The rows of a group lie close to one hidden flat surface of 12 dimensions, which passes through zero. Surfaces can cross.
Known rows, each followed by its group:
-18  -2  -7  -7  2  15  -6  12  -10  -19  -10  -3  -15  -8  -10  2  -1  8  11  2  14  -12  1  -17  2 -> Z266
-7  -17  0  -4  -1  -8  4  -14  0  -10  15  -1  1  -15  7  -23  -7  -14  -20  8  -1  -15  11  7  20 -> Z228
-7  5  10  -9  -20  -9  -4  11  0  11  -1  2  -2  0  -12  -8  6  13  -13  -11  24  -2  -6  -6  12 -> Z228
-2  8  4  -6  6  -6  -7  -9  -3  -5  -5  -7  -3  -3  -1  -2  12  2  -7  1  7  8  -3  -5  -24 -> Z266
-14  -21  1  3  8  4  28  16  -10  7  -6  -3  6  -10  8  -12  -14  -2  11  -6  -9  -4  7  5  36 -> Z228
19  10  -29  -4  15  -6  -4  -15  25  30  3  -5  -8  13  -17  0  -8  -10  -21  -19  27  24  6  34  14 -> Z228
1  9  -10  2  5  5  22  12  4  -3  -25  -2  19  -6  14  1  -7  4  19  -11  8  12  -7  -7  -11 -> Z477
13  26  -12  -9  23  -9  -11  -37  6  16  18  -19  -15  4  -2  -2  18  8  -4  -7  -7  10  4  4  -33 -> Z477
2  -3  16  -6  1  2  -28  -11  14  -6  16  18  -9  17  -5  18  18  -10  5  30  -16  10  -10  1  -16 -> Z183
2  6  -4  -14  0  5  8  -4  24  16  10  10  -4  3  -1  6  -2  9  12  -10  15  1  5  11  27 -> Z266
1  -25  -7  7  -5  6  -3  -2  19  -17  11  13  7  -1  8  0  -14  -19  -3  19  -3  -4  6  11  17 -> Z477
-3  -17  16  -10  10  -24  12  -4  -11  16  -9  9  -11  -11  -5  -19  -22  -2  -26  -19  -2  9  31  13  21 -> Z477
6  -12  1  -1  -6  -10  16  -6  19  -1  1  -2  18  -11  6  -8  4  0  -11  -5  22  8  -2  15  14 -> Z477
-1  -6  3  -4  19  -5  30  1  -27  4  -22  -3  7  -20  -1  -7  -1  -1  4  -14  1  2  8  5  19 -> Z477
-8  -10  -26  5  1  -2  2  4  -4  -4  -11  -10  -6  -6  3  -15  -26  -1  -13  -13  9  2  21  -5  -7 -> Z183
0  3  -3  9  -7  -7  -19  -12  17  1  30  -24  -8  6  10  -13  -1  10  -16  1  -14  -6  3  -2  -25 -> Z477
3  8  8  -3  -2  7  -12  2  10  -6  -8  12  -2  10  5  10  -14  -13  -3  4  1  1  0  4  -14 -> Z477
-20  -30  4  -5  8  -9  11  10  -11  -8  -23  12  -3  -10  12  -15  -25  -8  2  4  -12  16  24  -13  -3 -> Z183
-2  1  -6  -32  14  -7  -2  -26  -12  -7  -7  43  -7  -10  -7  -4  4  -23  6  20  -1  8  18  -10  11 -> Z477
17  -22  -7  13  5  -8  18  2  -2  -2  -34  -6  7  -11  -13  8  0  2  6  -12  9  19  -5  7  2 -> Z266
-13  -8  -21  -4  -6  -10  -4  9  -5  7  -7  11  4  1  -7  -28  -17  -23  -24  6  11  9  4  -4  17 -> Z228
-7  -15  -7  2  9  6  -16  1  5  2  8  -6  -23  12  -13  12  4  9  12  5  -9  10  6  -2  -6 -> Z228
3  17  17  -5  -9  7  -10  -4  2  -1  12  4  -5  4  1  11  7  5  3  1  0  -22  -6  -1  1 -> Z228
-4  -3  3  0  14  8  16  -2  -18  -20  -14  -7  4  -21  14  -10  -24  -19  -9  -4  -2  -23  12  7  8 -> Z183
-16  -7  -15  -2  -3  -1  -6  3  0  -3  0  -5  7  3  0  -12  17  -4  8  18  2  14  -16  -19  -13 -> Z228
16  10  -6  15  12  4  4  -11  -14  10  22  -13  -5  1  4  -3  -15  -10  -11  -8  -29  -25  10  19  14 -> Z266
9  27  -33  8  5  18  -1  2  -10  -19  4  1  9  -5  6  -4  -20  -16  -6  1  2  -24  3  0  2 -> Z266
5  15  -18  14  -21  16  11  22  6  -2  -12  7  32  9  21  5  -9  -8  17  1  6  -4  -20  -8  -4 -> Z183
-13  -2  8  -14  11  -4  8  4  4  27  0  -4  -16  7  -5  3  8  23  20  -15  -2  17  7  -1  7 -> Z266
-11  12  22  -9  -1  -8  7  1  1  25  20  -8  1  5  12  -9  10  15  -3  -11  -4  -2  1  6  9 -> Z266
4  14  19  0  1  4  -1  1  -12  5  -8  -12  -3  0  -6  8  7  4  -5  -11  6  -10  -10  7  -4 -> Z266
18  40  -15  4  -7  -10  -1  7  -25  16  -4  16  7  5  -12  -6  -1  8  -1  -11  -15  -2  -3  -21  -6 -> Z183
2  5  -17  4  11  15  6  -18  11  -5  20  -21  12  -1  12  2  24  -5  20  15  -5  -7  -21  5  -3 -> Z228
11  -3  6  9  -13  -4  -12  2  8  -12  -2  0  6  1  -3  1  -8  -12  -30  2  17  -2  -3  14  -6 -> Z477
13  6  1  3  -21  -16  18  -1  14  14  10  5  23  -5  6  -6  10  18  -2  -12  10  4  -5  2  14 -> Z228
-2  19  -5  -15  7  0  6  -2  -10  -4  -17  9  -6  -11  2  -9  -17  -2  -2  -13  7  -7  13  -10  -3 -> Z477
1  -35  -25  15  11  -5  11  -5  18  12  17  -16  0  2  -2  -2  8  9  10  3  -8  24  6  14  14 -> Z228
6  1  3  -2  0  -8  -1  -7  1  4  5  1  -5  -4  -4  -7  -11  -3  -21  -9  7  -6  12  13  11 -> Z266
-7  -4  -23  8  9  4  -24  14  -8  -12  -3  11  -19  13  -10  1  -29  -12  -14  8  -7  9  23  -7  -15 -> Z266
-10  16  23  -15  -5  7  -12  3  -17  0  -3  -1  -17  -1  -16  7  14  8  -2  -4  15  -20  -7  -6  5 -> Z477
-9  -24  4  5  -19  -13  -5  17  -2  -4  -20  5  3  1  -13  -1  11  12  2  5  8  23  -8  -20  -12 -> Z266
-5  -26  37  10  -18  -18  11  9  4  1  0  -12  20  -4  10  -4  21  9  -12  4  4  12  -16  7  -4 -> Z228
-14  7  19  -6  -3  -1  -5  19  -10  11  -9  -2  -11  8  -8  2  2  14  -3  -13  10  4  0  -5  -1 -> Z266
-2  -15  -19  23  13  -5  20  -5  -9  13  9  -42  8  -5  18  -15  -1  7  0  -11  -21  5  6  7  -10 -> Z183
8  5  3  -3  8  8  17  3  24  19  -11  -1  12  9  12  16  2  1  20  -13  14  20  -10  19  1 -> Z183
-6  17  3  -3  -2  -4  8  -8  -22  -7  -3  -23  5  -19  11  -22  1  1  -18  -11  5  -24  0  -9  -12 -> Z183
-15  -9  -1  4  1  10  -37  2  -19  -30  2  1  -26  4  -14  4  -3  -10  -6  25  -16  -15  5  -21  -24 -> Z183
13  0  9  16  -12  24  -18  10  11  -24  -5  -2  12  11  -7  32  10  -20  -7  20  23  -10  -32  20  -4 -> Z477
2  -11  2  12  -4  -10  7  9  -9  0  -7  -3  11  -2  2  -8  -4  -2  -11  -1  -6  7  1  0  -3 -> Z183
18  -14  2  20  1  -18  -3  2  -14  1  15  1  4  -1  -27  1  21  10  -10  10  -19  9  -8  4  16 -> Z183
23  1  -19  13  -5  -11  5  -2  15  22  0  -3  6  9  -14  7  4  10  -3  -15  9  19  -5  12  6 -> Z266
14  10  -8  -4  11  2  -3  -23  5  -3  23  1  -6  -6  -6  1  7  -3  -3  5  -5  -15  2  11  13 -> Z183
11  7  -25  10  0  -2  2  -9  12  -14  3  -22  8  -11  3  -9  -2  3  -14  -6  16  -4  -3  2  -15 -> Z477
8  14  -8  4  -18  7  10  11  5  1  0  9  20  0  3  3  1  5  9  -4  9  -10  -13  -5  13 -> Z228
4  7  23  -1  9  11  -7  -4  -6  -20  -18  -7  1  -3  5  12  -4  -21  -15  4  12  -11  -9  15  -19 -> Z183
2  -5  9  1  -1  13  4  0  15  0  8  5  5  5  8  11  -3  -9  9  6  0  -8  -6  16  17 -> Z228

New rows, each followed by its group:
0  11  -5  6  -7  2  -16  5  -2  20  11  8  5  23  1  -7  -5  -24  -11  11  -17  3  -11  4  -2 -> Z228
-21  15  8  -16  3  13  -4  -5  -18  1  15  -1  -2  -3  12  -19  2  -18  5  15  -19  -31  -8  -12  12 -> Z228
-9  -6  -9  6  21  11  -4  3  -16  3  -2  -8  -8  9  3  -1  -10  -20  9  11  -26  2  0  2  -5 -> Z228
-12  -6  -4  -8  -10  -4  6  3  7  5  6  8  2  -2  8  -11  -4  7  9  0  -2  2  7  -12  10 -> Z183
-13  0  35  -17  -4  -1  5  -8  -3  -11  1  -11  -8  -19  2  0  18  19  0  -8  16  -20  -1  -4  5 -> Z228
-9  -6  -10  -3  7  -7  5  -9  -7  18  22  -8  -4  -3  4  -26  -4  -8  -9  1  -17  -6  8  4  22 -> Z228
25  34  -24  11  -9  10  -6  0  1  -6  -1  0  3  5  -11  21  8  20  14  -10  7  -8  -9  -13  -20 -> Z228
-11  -9  12  -5  5  -10  -9  1  -36  1  -10  5  -12  0  -20  0  22  1  -1  11  -10  8  -1  -15  -8 -> Z477
8  -8  7  -7  10  3  3  -13  7  -23  -7  5  -11  -17  -1  9  -14  -1  -7  -6  13  -10  20  12  5 -> Z228
8  13  32  1  -11  -18  11  -2  -21  -8  -16  9  25  -14  19  -14  -5  -11  -22  -3  -10  -8  0  -5  -18 -> Z228
2  -14  1  -6  23  -11  22  -4  -7  -1  -32  -3  3  -15  -2  -2  -1  -4  -3  -11  16  26  9  11  -3 -> Z477
5  -6  -5  12  2  -10  4  -3  -12  2  3  -8  7  -3  1  -9  2  -2  -11  2  -14  3  1  1  -5 -> Z477
-7  -9  1  1  2  0  -9  10  21  24  17  2  -12  24  -3  11  2  11  7  -2  -3  23  5  12  5 -> Z266
7  9  -18  -5  6  1  0  -4  12  3  -10  1  6  2  -4  3  4  -6  -1  -3  22  17  -7  5  -8 -> Z228
2  1  -15  12  -17  -6  6  24  5  3  -1  6  18  4  -1  -7  -10  3  -18  -8  21  9  0  3  11 -> Z266
-8  12  -9  3  10  19  10  7  -20  -7  -6  -7  5  -4  9  1  2  -3  27  5  -16  -15  -11  -15  -3 -> Z228
5  -8  -17  6  12  2  3  -4  -12  -11  -15  -4  -6  -8  -7  1  -6  -3  7  0  -8  3  5  -6  -7 -> Z266
22  -3  -20  24  -7  2  7  9  -18  2  -19  -6  3  -2  -20  9  -4  5  12  -11  -10  -6  -11  -7  7 -> Z266
-4  14  -11  -8  8  4  -8  -9  -9  -2  2  -16  -21  -6  -9  -5  -4  8  -8  -14  12  -17  10  -4  -5 -> Z183
-9  -23  -6  9  -8  -17  -20  -1  -4  -7  1  -2  9  3  -2  -28  -4  -34  -45  25  1  15  -5  3  -13 -> Z228
-5  -8  1  13  -8  6  -14  17  -1  -7  -4  -7  -5  12  -5  9  -3  3  2  6  -4  3  -8  -6  -15 -> Z477
-8  -19  23  -11  -27  3  3  5  14  -11  10  19  11  -7  -6  3  13  -5  -7  14  29  -17  -13  10  44 -> Z477
7  12  -9  -1  -15  -2  -14  -4  2  -6  10  14  -2  1  -6  -6  -11  -6  -17  3  4  -15  7  -4  5 -> Z228
15  26  -9  6  1  8  0  10  -15  -1  -14  16  -6  5  -5  16  -21  7  12  -15  -13  -10  11  -11  -7 -> Z228
7  -9  -28  2  19  6  9  -14  3  -15  9  -4  0  -13  -7  0  8  1  15  9  -4  0  3  0  11 -> Z183
4  7  -28  1  -7  22  -10  -7  29  -7  18  9  6  14  12  12  0  -9  24  18  -1  -4  -8  -3  -3 -> Z183
2  6  -3  -9  23  6  23  -19  2  -5  4  6  12  -13  28  -8  -15  -20  9  3  -15  -8  13  12  9 -> Z266
-4  -1  -4  13  -11  -3  -4  4  13  1  16  -13  10  8  17  -8  4  9  6  7  -19  4  -8  -13  -24 -> Z477
-7  4  9  -6  -15  5  -4  5  -9  -18  -4  -5  5  -11  -11  -1  22  4  -4  6  26  -18  -19  -10  4 -> Z477
-1  -2  3  8  20  -4  0  -1  -25  3  -8  -20  -13  -2  -5  -1  -2  5  -3  -9  -18  3  9  0  -17 -> Z228
-10  -8  11  -10  14  -5  15  0  -4  9  -15  -3  -5  -6  6  -4  -7  4  6  -12  2  11  12  3  2 -> Z183
2  -9  7  11  6  -1  -6  -4  12  7  14  -15  -3  12  10  4  0  0  1  4  -20  8  0  11  -15 -> Z477
-8  -7  -6  11  3  1  10  5  -18  -3  10  -10  10  -5  14  -12  2  1  11  8  -29  -7  -1  -13  -2 -> Z266
-1  -6  -8  16  -2  -4  15  2  4  -2  10  -37  11  -12  11  -14  6  18  -1  -11  0  -6  -7  0  -7 -> Z477
-8  -3  45  -14  1  -14  5  0  5  11  -21  0  11  0  10  -2  12  -10  -16  -3  18  21  -12  14  -13 -> Z228
-8  17  26  -9  1  6  -14  5  -11  -9  -14  -8  -9  2  -5  9  9  0  -10  -3  17  -8  -12  -2  -21 -> Z266
4  -6  -14  14  6  -15  9  -11  -9  18  22  -33  1  -7  -6  -21  14  11  -18  -11  -6  -2  0  11  9 -> Z228
2  -10  2  7  -2  7  0  9  6  1  3  -2  -6  5  -5  11  -4  5  5  -3  2  -3  1  9  13 -> Z228
6  0  -10  17  -3  0  -19  13  -12  17  14  -2  -23  19  -19  6  -15  8  -8  -9  -23  -5  14  0  5 -> Z228
-4  14  14  -11  17  8  2  -15  -2  6  2  -14  -2  -1  8  2  15  -6  5  0  0  -5  -10  8  -9 -> Z228
-4  -19  3  -5  -4  10  -9  -2  17  -21  -2  8  -7  -3  -7  10  -5  -10  -3  12  21  -5  1  9  10 -> Z266
-2  -12  9  -4  -11  -4  -12  -6  9  -10  10  6  -3  -3  -4  -4  3  -7  -19  10  13  -6  1  6  8 -> Z477
1  4  13  -9  -5  3  16  6  12  10  -3  17  9  1  12  9  0  11  24  -6  -2  3  -1  -2  13 -> Z228
-11  -6  21  -7  -13  5  -6  13  10  -14  -11  14  3  2  9  4  -10  -8  -1  8  8  -2  -3  -4  -5 -> Z477
15  0  -6  10  6  3  10  3  12  2  -19  -5  21  6  1  20  19  -2  11  2  17  29  -23  12  -17 -> Z477
-16  7  16  -25  -4  9  7  -3  8  -7  -4  10  4  -10  9  -2  10  -2  14  5  19  -11  -9  -6  11 -> Z228
-9  -37  14  3  10  -27  12  0  -5  -1  -9  1  6  -9  2  -13  10  3  -5  10  -14  34  8  -3  -8 -> Z183
-17  -12  -7  -9  12  -10  2  -7  -9  7  2  -14  -8  -7  -4  -21  8  -1  -7  1  2  9  4  -4  1 -> Z228
-17  0  12  -18  -2  11  3  9  6  7  -3  9  -8  2  -1  3  0  4  16  -2  11  -6  -2  -2  22 -> Z228
-3  -7  13  3  -4  -10  35  11  -5  14  -10  -13  26  -13  16  -12  9  13  6  -15  5  7  -10  3  13 -> Z183
11  2  -5  -7  6  -11  4  -9  6  10  -8  14  3  1  -6  2  -1  -6  -7  -5  10  20  7  10  2 -> Z477
8  6  -24  8  -7  1  -7  0  0  -13  2  7  9  -1  -4  -2  3  -3  1  12  -1  0  -6  -13  -9 -> Z183
8  -7  -7  17  -4  -4  -10  4  -2  -16  -10  -21  1  -3  -16  8  13  8  -16  -1  20  8  -10  2  -22 -> Z228
5  13  -12  0  14  2  19  -19  -10  1  9  -33  -1  -21  6  -16  -3  5  -11  -22  8  -26  8  14  11 -> Z183
-10  17  9  -9  10  -3  -4  -11  -1  2  8  -7  -8  0  24  -15  -11  3  5  -1  -30  -6  12  -17  -33 -> Z477
-12  3  8  1  -3  14  -26  7  -5  -6  9  3  -18  17  -3  11  2  -1  10  15  -19  -9  -4  -14  -17 -> Z477
3  -5  -3  4  3  2  5  -11  8  -7  8  -26  9  -10  0  -3  20  -2  -12  2  20  -5  -16  16  3 -> Z228
